There are 3 nested groupings, the coarsest first. Each group lies inside one group of the grouping before and may be the whole of it. The rows also spread widely along 9 directions, which tell nothing about the answers.
In the rows, 128 means zero.
Some rows, each with its group in each grouping after it:
[126 141 159  92 121 101 127 123 150 126 158 167 181 151 127 186 150 123
 120 134 139 179 138 126 129 122 165 106 116]
q619 kufa q556
[134 135 102  89 101  89 151 139 148 141 151 152 144 105 110  87 113 166
 111 125 137 118 132 150 127 119  76 163 195]
q89 Fodu q218
[129 150 170  75 126 102 138 129 154 131 124 139 155 170 101 123 150 118
  90 118 174 167 117 144 133 114 111 147 159]
q619 kufa q286
[143 122 111 132 127 146 120 131  86 132 121 121 153 156 152 149 116 158
 134 168  71 143 122 174 105 143  93 108  87]
q198 Nomi q945
[117 140 158  94 101 147  95 145  93  91  55  99 126 189 122 184 160 106
 116 179 124 145 130 182 108 122  89  87 125]
q89 gavo q729
[146  92 139  87  90 132 153 153 131 144 144 149 169 148 121 136 146 168
 134 157 103 150 107 144 125 132  90 120 128]
q198 Nomi q175
[111 109 136  86  98 102 160 147 139 168 126  92 167 139 148 170 166 137
 103 147 139 118 173 130 129 130 116 135 125]
q619 keme q473
[ 99 100  58  95  56  87 156 161 122 158 149  78 153 109 195 187 164 121
 163 156 115 143 217  78 158 123 164 136 128]
q619 kufa q919
[144 159  87 111 141 106  97 120 111  99 135 149 129 131 141  95  88 124
 134 134 117 154 121 163 127 133 122 142 149]
q198 misag q967
[144 101 182 106 113 138 152 139 136 176 112 109 133 192 127 101 170 137
  95 154 106 160 110 128 135 158  46 178 123]
q619 Reg q108
[149 142 118 111 110 143 110 138 123 114 125 145 124 158 126 134 132 144
 111 146  98 167  88 172 122 152 109 123 105]
q198 misag q159
[121 156 175  85 130 144  94 135 123  90  92 135 163 182 110 197 166 118
  96 157 148 146 107 187 103 119 110  74 101]
q198 Nomi q611
[119 122  91 115  77 131 142 160 104 170 101  64 125 159 166 163 154 136
 111 163  92 123 154 148 123 156  90 137 103]
q619 Reg q700
[135 137 136 103  93 124  84 138 142  81 107 173 112 140 111 134 154 111
 138 162 116 159 144 120 143 133 120 123 149]
q89 gavo q298
[131 125 132 103 121 109 127 122 128 123 141 154 168 121 137 149 133 146
 140 146 110 132 149 148 119 116 118 117 132]
q89 losov q727
[148 106 108 131 110 142 120 128  90 135 122  99 110 200 186 124 130 100
 164 163  54 220 120 120 137 156 125 143  73]
q198 misag q457
[124 154 122  97 132 120  88 124 139 106 106 133 135 107 124 110 155 126
  83 135 150 101 152 146 126 138  90 160 148]
q198 misag q457
[ 81 172  78  92  90  84 156 147 133 145 110  67 135 104 156 163 132 136
  63 118 182  76 177 176 119 110 106 157 155]
q89 gavo q729
[157 140 102 135  81 140 135 146 152 150 150 146 103 153 124 117 128 165
 109 141  75 188  94 130 132 167 100 153 110]
q619 kufa q556
[124 120  88  93  89 102 181 147 146 174 159 107 144 130 162 134 136 158
  96 118 121 150 123 144 137 137 117 165 115]
q198 misag q457
[150  53 158  98 122 118 130 122  86 130 135 164 170 163 155 110 126 123
 209 188  62 179 155 107 139 118 102 124 152]
q89 gavo q729
[129 148 120 133 179 110 116  87  58 121 144 129 195 175 191 196  61 121
 168 163  65 168 140 210  85 113 155  78  65]
q89 gavo q298
[138  97 119  76  99 119 135 140 124 127 133 135 149 138 138 125 146 135
 140 152 118 145 127 138 137 134 102 132 147]
q198 misag q159
[124  97 165 110  75 133 155 141 145 165 147 148 157 154 153 187 170 152
 115 157  89 176 128 121 134 143 123 130  78]
q89 gavo q729
[149  88 155 109 114 139 150 136 110 161 143 118 163 178 158 127 142 139
 141 155  87 174 110 129 129 142  90 141  98]
q198 Nomi q175
[125 118 104 125  79 136 105 144  81  96 107 113 119 193 175 197 129  89
 190 186  65 214 148 138 127 132 161  80  88]
q89 gavo q729
[149 145 130 118 101 141 111 144 138 128 120 156 131 153 103 141 146 153
 106 157  93 145 108 158 124 159  93 118 119]
q619 Reg q700
[141 111 139  98 124 110 137 127 139 148 153 172 180 140 118 145 135 156
 128 149 104 150 134 136 129 135 111 126 132]
q619 Reg q108
[137 114 131 110 119 132 118 134 115 120 134 149 160 145 138 141 140 143
 134 160 103 149 134 144 122 133 112 117 113]
q198 Nomi q945
[138  89 160  87 128 122 149 128 115 162 130 130 187 136 129 130 156 160
 131 157 107 129 147 137 122 128  72 139 146]
q619 kufa q919

New rows, each followed by its group in each grouping:
[161  77 127  74  91 122 121 157 110 100 120 166 142 158  99 103 145 132
 201 182  85 185 130 112 148 121  96 103 193]
q619 kufa q919
[136 122 154 109 138 130 105 122  96 135 105 124 156 177 146 137 137 110
 140 166  99 151 146 142 123 142  99 128 122]
q619 Reg q700
[157  97 117 132 106 144 125 137  98 165 122 119 128 160 156 101 134 145
 149 174  46 149 139 124 132 168  70 157 115]
q619 Reg q700
[122 133 119 100 125  94 177 126 137 173 160 109 170 132 158 120 117 153
  89 113 147 132 132 155 124 125 110 169 119]
q198 Nomi q945
[138  92  81  66  85  97 165 153 128 134 148 134 148 133 138 116 129 147
 155 140 115 166 125 133 143 122 122 135 159]
q198 misag q457
[116 101  95  76  96  89 155 145 123 146 152 106 171 119 167 128 138 121
 148 138 145 126 178 112 143 112 128 152 154]
q198 Nomi q175
[115 162 109 109 132 103 111 120 115 123 125 116 163 135 156 176 126 119
 117 143 133 135 170 151 116 123 144 113 123]
q619 kufa q556
[134 124 145 116 140 124 118 112 100 131 123 131 157 163 158 151 119 123
 143 159  89 150 141 159 117 129 107 127 103]
q89 gavo q298
[140 121 131 112  95 120 155 137 129 158 146 114 132 192 153 147 132 119
 135 141  96 220 110 126 135 145 136 136 101]
q619 kufa q556
[112 130  77 103 103 118 113 137 112 128 117  98 145 111 170 165 147 139
 114 159 112 108 170 147 122 138 117 130 106]
q198 misag q457
[130 167 125 119 130  99 101 114 136  96 147 174 133 155 139 148 101 102
 136 132 120 189 131 144 132 120 163 129 117]
q89 gavo q298
[135 192 135 140 137 136  75 120 114  96  87 120  99 191 128 135 128  88
 101 150 118 174 119 161 120 153 107 130 109]
q619 Reg q108
[138 160 140 155 131 118 136 118 157 168 161 139 127 151 151 132 122 145
  74 120  98 168 118 131 125 169 124 177  74]
q619 keme q473
[135 105 176 111 120 140 129 131 134 164 118 134 172 142 126 167 176 166
  93 171  94 112 148 141 113 155  74 134  99]
q619 keme q473
[126 128  96 135 115  99 147 131 128 173 146 102 144 116 171 133 126 144
 111 142 101 121 175 120 131 150 116 173 114]
q619 keme q473
[139 117 203 105 113 144 138 129 149 162 127 142 157 188 123 158 181 142
  87 143 114 183 105 127 131 147  94 139  90]
q619 kufa q286
[128 137 126 116 136 110 127 129 114 147 119 101 151 140 147 136 127 129
 110 153 118 117 165 148 119 135 101 148 132]
q619 keme q473
[141  87 199  83 144 143 125 109 118 143 121 149 196 165 135 150 168 147
 122 161 102 152 119 146 113 135  81 120  96]
q198 misag q457
[135  99 100 113  99 105 167 138 113 172 159 123 158 159 168 150 118 140
 156 153  74 179 143 127 138 142 133 134 109]
q619 Reg q108
[127 115 159 113 124 106 135 112 118 158 156 138 168 167 168 142 138 119
 141 143 104 180 149 115 130 129 120 148 105]
q89 Fodu q218
[137 149 169 117  96 137  81 138 152  85 113 184 105 162 103 143 161 115
 113 155 115 184 112 128 138 142 122 126 122]
q89 gavo q729
[124 151 200 111 144 141  97 117 133 124  95 134 156 190 117 179 172 114
  81 155 130 153 121 161 111 145  99 111  86]
q619 Reg q108
[138 101 164 105 131 127 112 118 108 127 147 170 193 161 154 195 153 128
 166 173  83 184 155 116 130 128 152  87  92]
q619 kufa q286
[151 120 118 133  98 152 128 146 114 143 116 128 129 168 128 154 139 165
 125 176  59 156 110 168 115 164  77 111  94]
q619 Reg q108
[125 106 119  93 123  99 122 120 124 132 165 160 181 121 172 151 139 123
 150 145 118 156 169 103 143 124 156 134 117]
q198 misag q967
[152 121 109 131 115 123 122 133 121 148 148 155 129 146 142  95 118 140
 147 153  72 164 134 118 140 163 104 163 134]
q619 Reg q700
[129  91 119  72  86  95 160 148 103 136 143 124 171 168 147 161 130 126
 179 160 109 177 140 142 133 102 124  95 152]
q89 Fodu q218
[139 151 123 109 100 132  97 146 116  89  94 119 100 196 126 139 142  89
 141 156 118 207 120 133 139 131 133 113 137]
q619 kufa q286
[118 136 108  96  98 114 144 139 113 119 130 120 168 148 147 214 129 145
 142 152 109 151 130 184 107 107 146  65 101]
q89 losov q727
[128 143 101 105 139 108 119 125  79 115 119  85 155 172 171 131  93 101
 151 148 122 156 141 171 113 115 124 121 125]
q198 Nomi q175
[138 109 142 116 200 103 125  75  63 154 167 134 229 148 209 152  86 125
 162 151  80 150 160 161 103 123 135 123  72]
q198 misag q967
[141 114 201 101 144 121 119 112 119 126 113 149 143 186 128  89 134  98
 131 147 119 179 121 128 134 121  78 162 152]
q89 gavo q729
[122  86 154  99 117 112 131 131 132 162 134 141 175 128 146 136 174 135
 129 159 111 119 186  97 142 139  95 155 132]
q619 Reg q108
[129 122 175  72 133 104 151 128 121 148 129 124 180 201 131 154 136 102
 126 137 140 185 119 149 127 115 131 114 128]
q619 Reg q700
[123 170 153 141 169 103 117  87 114 160 154 132 173 153 173 140 103 127
  96 122 116 141 145 162 104 131 113 157  86]
q89 Fodu q218
[115 109  91 103 116  86 143 119 121 147 156 123 166  86 175 112 123 142
 154 138 123  96 206 110 135 110 116 166 166]
q89 losov q727
[137 104 162 100 131 126 146 117 119 156 136 117 159 184 162 132 144 119
 122 139 107 190 112 135 126 137 111 152  88]
q198 misag q457
[157 125 163 105 133 171  86 134  90 101  64 131 137 172  89 127 145 155
 126 192  83 129 104 189  95 145  32  91 150]
q619 kufa q556
[119 106 150  95  96 116 151 138 113 148 127 113 158 173 159 172 143 123
 129 152 112 173 141 140 128 120 123 125 115]
q89 gavo q729
[148 126 168 124 125 124 112 114 150 128 163 215 154 122 113 120 132 159
 115 142  93 159 121 128 130 142 107 151 122]
q89 gavo q729
[112 129 113  95  92  91 160 143 149 157 135 123 137 103 141 110 137 150
  92 126 150 106 160 135 136 120  91 181 168]
q89 gavo q729
[116 155 103 118  77 118  98 146 149 106 114 142 102 117 137 152 155 123
 107 149 121 129 159 127 142 137 124 146 130]
q89 gavo q298
[132 118 149 109 137  99 137 110 126 141 153 151 160 140 155 111 113 126
 135 135 110 152 148 129 135 125 115 164 136]
q89 gavo q298
[147 102 131 117 116 118 112 123 139 121 157 204 155 103 125 119 134 164
 150 164  76 131 150 119 134 143 104 144 138]
q89 gavo q298
[113 131 131 108  74 128 102 147 155 109 127 147 129 116 136 183 188 131
 119 153 122 134 170 106 141 136 134 121 112]
q89 losov q727
[114 173 153 122 145  99 138 101 132 144 148 131 160 165 164 159 106 115
  88 113 135 172 128 164 116 120 142 149  93]
q89 gavo q729
[148  76 164  77 108 123 146 140 111 143 115 121 148 186 130  98 157 115
 162 160 113 186 141 100 150 122  84 150 171]
q619 kufa q286
[147  87 183  96 169 123 130  97  97 141 133 161 203 135 130 106 128 163
 156 163  94 108 146 157 105 114  56 128 155]
q89 losov q727
[135 119 142 132 139 108 147 110 113 180 174 135 170 188 188 153 116 110
 145 135  79 212 139 115 136 148 161 146  64]
q619 Reg q700
[140 132 155 119 114 136 130 140 138 149 111 124 133 162 114 139 148 150
  91 153 106 142 114 157 117 151  82 139 114]
q619 keme q473
[118 183 152  98 124 102  83 124 140  73  88 141  99 160 106  98 129  76
 101 126 176 158 134 144 138 114 111 158 183]
q89 gavo q729
[147  77 119 121  71 134 153 148 140 159 161 176 149 111 139 133 147 188
 146 171  53 144 141 114 137 152  90 146 123]
q89 gavo q729
[113 153 125 127 145  97 144 112 132 167 153  99 160 136 184 132 120 125
  79 109 145 131 157 138 124 132 120 182  94]
q198 Nomi q945
[133 142 154 127 127 142 114 125 145 146 139 147 158 133 139 150 162 159
  78 138 116 122 127 145 118 155  87 149  82]
q198 Nomi q611
[127 169 100  62  70  98 163 178 166 110 113 111 113 160  82 138 133 136
  93 117 172 178  81 175 136 108 120 119 191]
q619 kufa q919
[110  66 123  81 117  75 208 115 133 223 199 104 224 108 217 152 143 154
 122 116 131 123 184 107 138 122 140 185  97]
q198 misag q159
[152 110 135 143 161 123  88 101 100 129 141 163 167 125 152 122 115 133
 161 174  62 134 181 113 121 153 115 138 114]
q619 keme q473
[135 116 158 103 111 113 138 125 150 144 152 167 149 138 135 123 142 139
 118 137 114 154 131 124 139 135 110 161 125]
q89 gavo q298
[124 120 104  95 107 131 111 138  96 126 108 104 151 141 167 169 149 132
 128 169 102 129 153 155 120 136 107 110 102]
q198 misag q967
[137 144 186  92 132 124 127 121 138 136 127 125 138 215 144 139 146  98
  90 120 143 213  78 152 131 134 120 145  93]
q198 misag q967
[149 134 105 117 123 107 116 131 116 103 152 171 166 151 131 171  98 141
 168 166  80 182 135 156 119 132 169  80 116]
q619 keme q473
[125 141 104 113  82 123 150 156 135 164 128 106 129 154 140 152 145 149
  90 139 109 141 126 152 127 152 104 141 110]
q619 Reg q700
[134  93 108 119 113 108 131 125  98 150 141 125 156 157 183 142 132 108
 182 171  77 171 186  99 146 138 135 134 117]
q619 Reg q108
[130  93 175  99 135 118 128 113 101 148 114 112 156 174 165 108 142 105
 144 158 109 150 156 123 133 125  82 167 134]
q89 gavo q298
[113 127 126  53  79  84 154 172 170 128 117 122 141 130 100 145 170 126
  98 131 185 131 151 123 147 108 127 136 192]
q619 keme q473
[111 165 160 104  95 121 120 136 170 120 128 165 145 134 112 190 165 145
  58 133 145 138 119 156 119 133 124 122 100]
q89 gavo q729
[121 103 124 129 122 117 197 121 108 225 170  71 183 159 208 160 124 166
  93 127  88 145 136 155 115 146 100 170  43]
q198 Nomi q945
[143 151 176  68  99 117 156 152 178 133 129 168 146 187  61 145 149 153
  72 120 153 181  52 181 121 134 106 113 143]
q619 Reg q700
[127 149 116  97  88 100 133 146 113 115 126 115 119 195 141 151 119  93
 147 138 126 208 115 148 133 115 142 110 135]
q89 Fodu q218
[132  91 127  86 104 106 149 144 133 151 156 135 181 131 154 135 148 141
 143 147 120 140 154 113 138 122 118 139 134]
q198 Nomi q175
[130 127 140 129 114 122 105 120 146 132 144 177 142 114 140 141 146 148
 115 151  93 131 155 122 133 147 113 153 105]
q89 gavo q298
